All rows are made from the same 10 directions, up to rounding. Whole rows:
[[ 0.47  3.30  1.62  0.82 -1.03  1.75 -0.90  2.98 -1.38  0.47  2.27  5.56
   0.24  2.26  3.02 -1.98]
 [ 1.80  1.17  1.25 -1.38 -0.39 -0.83 -0.36 -2.18 -0.17 -1.06 -0.41  1.09
  -1.01 -2.71  3.03  0.47]
 [-0.04  0.31  0.20 -1.97 -0.35  0.11  0.35 -0.62  0.71  0.39 -0.48  1.29
  -1.47 -1.61 -3.40  0.45]
 [-0.88 -1.06 -3.43  1.47 -0.41  1.81 -1.66  1.65  0.19  0.07 -2.06 -1.40
   2.33  1.03 -1.17  1.15]
 [-0.46 -1.30 -5.31  1.46  1.41 -0.43  0.28  0.77 -0.07 -1.66 -2.23 -2.41
   1.43 -0.35 -0.34  2.01]
 [-1.09  1.82  0.27 -0.38 -1.61  1.38  0.76 -2.83  1.38  0.40  1.01  1.22
  -2.46  1.31 -1.45  2.73]
 [-0.32 -0.23  0.94  3.20 -3.99  1.05  1.75  0.86  2.08 -1.22  0.23 -0.08
  -0.61  3.44  0.30 -1.24]
 [-0.24  1.59  0.26  0.48 -3.14  1.90 -0.20 -0.44 -0.25  0.21  2.14  1.56
  -0.39  2.74  3.00  1.11]
 [ 0.21  2.79  2.59 -1.74 -0.54  0.97 -1.67 -2.76  0.46  0.66  0.52  0.01
   1.29 -1.87  1.15  0.83]
 [-0.25 -1.33 -3.74 -0.62 -3.46  1.82 -1.29  2.17 -0.97 -0.23  0.54  0.41
   1.51  1.56  0.01 -0.36]
 [ 1.32 -1.61 -3.32 -0.89 -4.58  1.64 -2.76 -4.03  1.12 -1.95 -3.06 -1.67
  -0.26 -1.86  2.28  2.95]
 [-0.35  2.03  0.96 -0.32 -2.47  2.88 -0.34  0.19  0.64  1.81 -0.77 -1.07
   1.90  0.14  1.15  4.60]
 [ 2.43  1.76 -2.13 -1.84  0.31 -1.55  0.56 -1.33 -1.43 -2.33 -0.74  0.83
  -0.23 -4.03  5.44  2.75]]

The start of a row, then its end:
[-0.76  2.78 -2.01 -2.83  2.37 -1.69  2.93  0.23 -0.48 -0.60  1.85  0.97
 -0.11]
[-2.44 -3.13  1.18]
[-0.98 -1.39 -1.88  2.08  2.57 -0.50 -2.01 -0.35 -0.64 -0.78  0.76  1.85
 -1.25]
[ 2.67 -1.08 -3.76]
[-0.53  1.63  2.43 -1.65  0.32 -1.91  2.79 -1.33 -0.46  0.10  4.24 -1.22
  0.07]
[ 0.12  0.88 -0.89]
[ 0.35 -1.02  1.11  0.45 -1.13 -2.35  5.54  1.33  0.69 -0.72  0.70 -3.98
 -0.03]
[-0.20  0.97  1.57]
[-0.49 -0.83 -1.67  0.28  1.63  1.22 -3.75 -2.70  0.42  0.28 -2.25  1.14
 -1.30]
[-0.22 -1.94  0.51]
[-0.14  0.20  4.36  0.72 -0.29  0.32  1.44 -0.31  2.35  1.34 -1.53 -0.13
 -1.66]
[-0.24 -3.07  0.48]
[ 1.88  0.26 -2.52  1.19  2.66 -2.62  1.36  1.21 -1.73 -2.80 -0.44  2.76
 -1.89]
[-1.10  4.11 -0.67]
[ 0.09  0.24  1.28  1.18 -0.44 -0.45  2.27  3.07  1.69 -0.49 -1.85 -2.46
  2.85]
[-1.35 -2.19 -0.88]
[-0.41 -2.62 -1.63  0.59  0.84 -0.50 -1.31 -0.60 -0.82  0.01  0.00 -2.64
  0.94]
[ 0.94  0.84 -0.62]
[ 1.00 -0.30 -0.96 -0.15  2.13 -2.51  0.96 -2.72  0.11 -1.97 -1.22 -2.28
 -0.48]
[-2.82  2.09  1.28]
[ 0.40  2.91  2.60 -0.25  1.43  0.48 -0.46 -1.37  0.21  0.86 -0.48  0.74
  0.25]
[-1.50  1.80  2.19]
[-0.19  3.24 -2.43 -0.41  6.13 -2.32  2.09 -0.31 -0.90 -0.96 -0.72 -0.85
  1.14]
[-3.45  0.66  3.73]
[ 1.27 -0.55  0.77 -0.71 -0.50 -0.24  0.96  1.56 -0.17  0.45 -1.76 -0.65
  0.26]
[-1.98  0.93  1.75]
[ 1.68  0.09  5.00 -1.12 -2.88  0.41  0.54  2.14  1.45  0.89 -1.99 -1.24
  2.23]
[-3.00 -0.59 -1.29]
[ 0.11 -0.97  0.25  0.99 -0.34  0.46 -1.05  3.91 -0.55  0.27 -0.32 -0.11
  2.98]
[ 0.67 -0.45 -3.49]
[-0.48 -0.27 -1.83 -1.81  2.02 -0.97  0.31 -1.19 -0.99  0.33  0.75 -0.21
 -0.99]
[-0.94 -1.08  1.47]
[-0.02  1.29 -0.24 -1.11 -1.38  1.21 -1.35  1.08 -0.95  0.41  1.36  0.84
  2.19]
[ 0.13  1.10 -0.77]
[ 0.78  2.13 -0.70  2.34  0.01 -0.67  5.23  3.31  1.14 -1.39 -2.17 -0.17
 -0.25]
[-0.77  1.37  4.32]
[-2.34  1.72  0.36  2.01  2.23  2.01 -0.64 -0.01  1.10  1.89 -0.28  1.18
 -0.46]
[ 2.67 -3.58  1.60]
[ 2.07 -0.93 -1.28 -0.09 -0.92 -0.99  1.61  3.31 -2.42 -0.77  0.61  3.15
 -2.05]
[0.39 4.47 0.11]
[ 0.07 -0.76 -3.68 -2.89 -1.05 -0.31 -1.17 -1.70 -0.88 -1.14  0.84  0.37
 -0.29]
[-1.48 -0.98 -0.29]
[-0.76  2.71 -0.99  0.77  3.17  1.21 -2.28 -0.23 -1.90  0.97  1.48  3.84
 -0.54]
[1.89 2.21 0.99]
[-0.09  0.17  2.02  1.73 -2.02  0.37  0.62 -1.71  2.16 -0.80 -0.44 -0.75
 -0.81]
[ 1.05 -0.13 -0.60]
[ 1.63 -2.87  2.15 -0.35 -0.46 -0.82  0.43  1.50  0.59  0.57 -3.05 -0.68
 -1.05]
[-2.18 -1.21 -0.59]
[ 0.15  0.36 -1.21  1.28  1.87 -0.18 -1.01  0.94  0.10 -1.01 -1.38  2.09
 -0.18]
[-0.31 -1.07 -1.74]
[ 0.13  2.42  3.84 -2.85 -0.02  0.26  0.93 -1.24  0.29  2.00  1.08  1.23
 -1.11]
[-1.90 -1.17  1.82]
[-1.73 -0.96  1.61  1.37  1.85  0.26 -1.55 -3.86  0.56  1.37  1.22 -1.15
 -1.84]
[ 2.90 -0.81 -0.13]
[ 1.05 -0.35 -1.47  0.83  2.51 -1.63  0.80  0.60 -0.20 -1.33 -2.52 -1.23
  0.52]
[-2.41  1.36  1.26]
[ 1.14 -3.35 -1.27  0.06 -1.04 -1.63 -0.49  0.71 -0.91 -1.65  0.23 -0.42
 -0.31]
[ 0.09  1.21 -3.93]
[-0.31  0.22  2.09 -1.88  0.95 -0.23 -0.49 -2.36  1.13  0.92 -0.30  1.52
 -2.47]
[-1.53 -4.28 -0.66]
[-0.17  0.11 -1.22  1.30  1.74  0.02 -1.71 -0.32 -0.02 -0.83 -0.78  1.35
 -0.11]
[ 0.34 -0.34 -1.56]
[ 1.08 -0.87  2.04 -0.67  2.76 -1.89 -0.50 -0.78 -0.42  0.05 -0.70  1.58
 -2.15]
[-1.88 -0.50 -2.14]
[ 0.14  1.23 -3.92 -2.73 -0.69 -0.54  1.17  0.98 -1.05 -1.42  1.29  1.92
  0.02]
[-1.70 -1.25  0.31]
[ 0.18  0.30 -1.11  2.13  0.64  0.65 -1.19 -0.37  0.03 -0.65 -1.46 -0.42
  0.73]
[0.62 2.61 1.28]
[-0.53 -0.87  2.55  0.36  1.12  0.46 -3.02 -3.09  0.40  1.35 -0.38 -3.29
  1.79]
[ 0.01  0.87 -0.48]
[-1.07 -0.50 -0.89  1.56  1.76 -0.10  1.04  1.89 -1.37  1.13  1.38 -1.34
  0.81]
[2.69 1.53 1.31]
[ 0.38 -0.50  1.55  0.01 -2.18 -0.95  1.23  0.09  0.56 -1.15  1.73  0.37
 -0.60]
[ 0.73 -0.10 -3.55]
[ 0.95 -2.08 -0.80 -0.25 -1.52 -0.23  0.16  1.39  0.10 -0.52 -1.60 -0.57
  0.01]
[-0.93 -0.36 -0.53]
[ 0.81 -0.53 -0.56 -3.03 -1.34 -0.65  0.15  0.48 -1.05  0.00  0.70 -1.46
  1.77]
[-2.45  0.55 -0.08]
[ 0.02 -0.82  2.90 -0.03 -0.89  1.32 -3.84 -4.32  2.47  0.37 -2.36  0.27
 -1.28]
[-0.98 -2.98 -1.95]
[-1.36 -0.97 -2.40  0.98  1.61 -0.40  4.50  3.64  1.09  0.87 -2.28 -2.41
 -0.14]
[-0.01 -5.03  4.30]
[ 0.06 -0.98  0.09  1.61 -0.59  0.30 -2.35 -3.00  1.11 -1.15 -1.21 -2.12
  0.81]
[ 0.30  1.48 -1.06]
[ 1.11 -1.84 -1.65  0.60 -2.45  0.19  1.01  1.65 -1.00 -0.42 -0.41 -0.58
 -0.49]
[1.00 3.68 1.91]
[-1.74 -0.78  0.02 -0.71  0.12  0.82  0.66  0.63 -0.15  2.29  1.19 -2.06
  0.71]
[ 1.59 -2.61  1.67]
[ 1.04  0.12  1.80 -0.67 -0.72 -0.31  0.94  0.61  0.01  0.22 -0.05  2.67
 -2.48]
[-0.50 -0.06 -0.39]
[ 1.44  1.02  2.23  0.98  1.96 -0.23  0.11  2.74 -0.47  0.56 -2.01  2.03
  0.13]
[-1.46  1.59  0.05]
[-0.87 -1.20 -3.48  1.42  2.02 -0.35  0.75  0.02 -0.71 -0.27 -0.01  1.56
 -3.14]
[ 2.29 -0.75  1.70]
[-0.80  0.56 -1.56 -0.37 -2.49  2.08 -0.68 -1.34  0.48  0.53 -0.10 -2.08
  1.47]
[0.69 0.76 3.60]
[ 0.23  0.60 -0.03 -1.49 -0.17  0.06  1.44  4.35 -1.28  1.14  0.56 -0.21
  2.62]
[-1.05 -0.38  0.30]
[-0.22  1.50  2.35 -0.46  0.69 -0.50  0.38 -1.47 -0.21  0.40  2.34  1.75
 -1.56]
[ 0.75  0.52 -1.09]
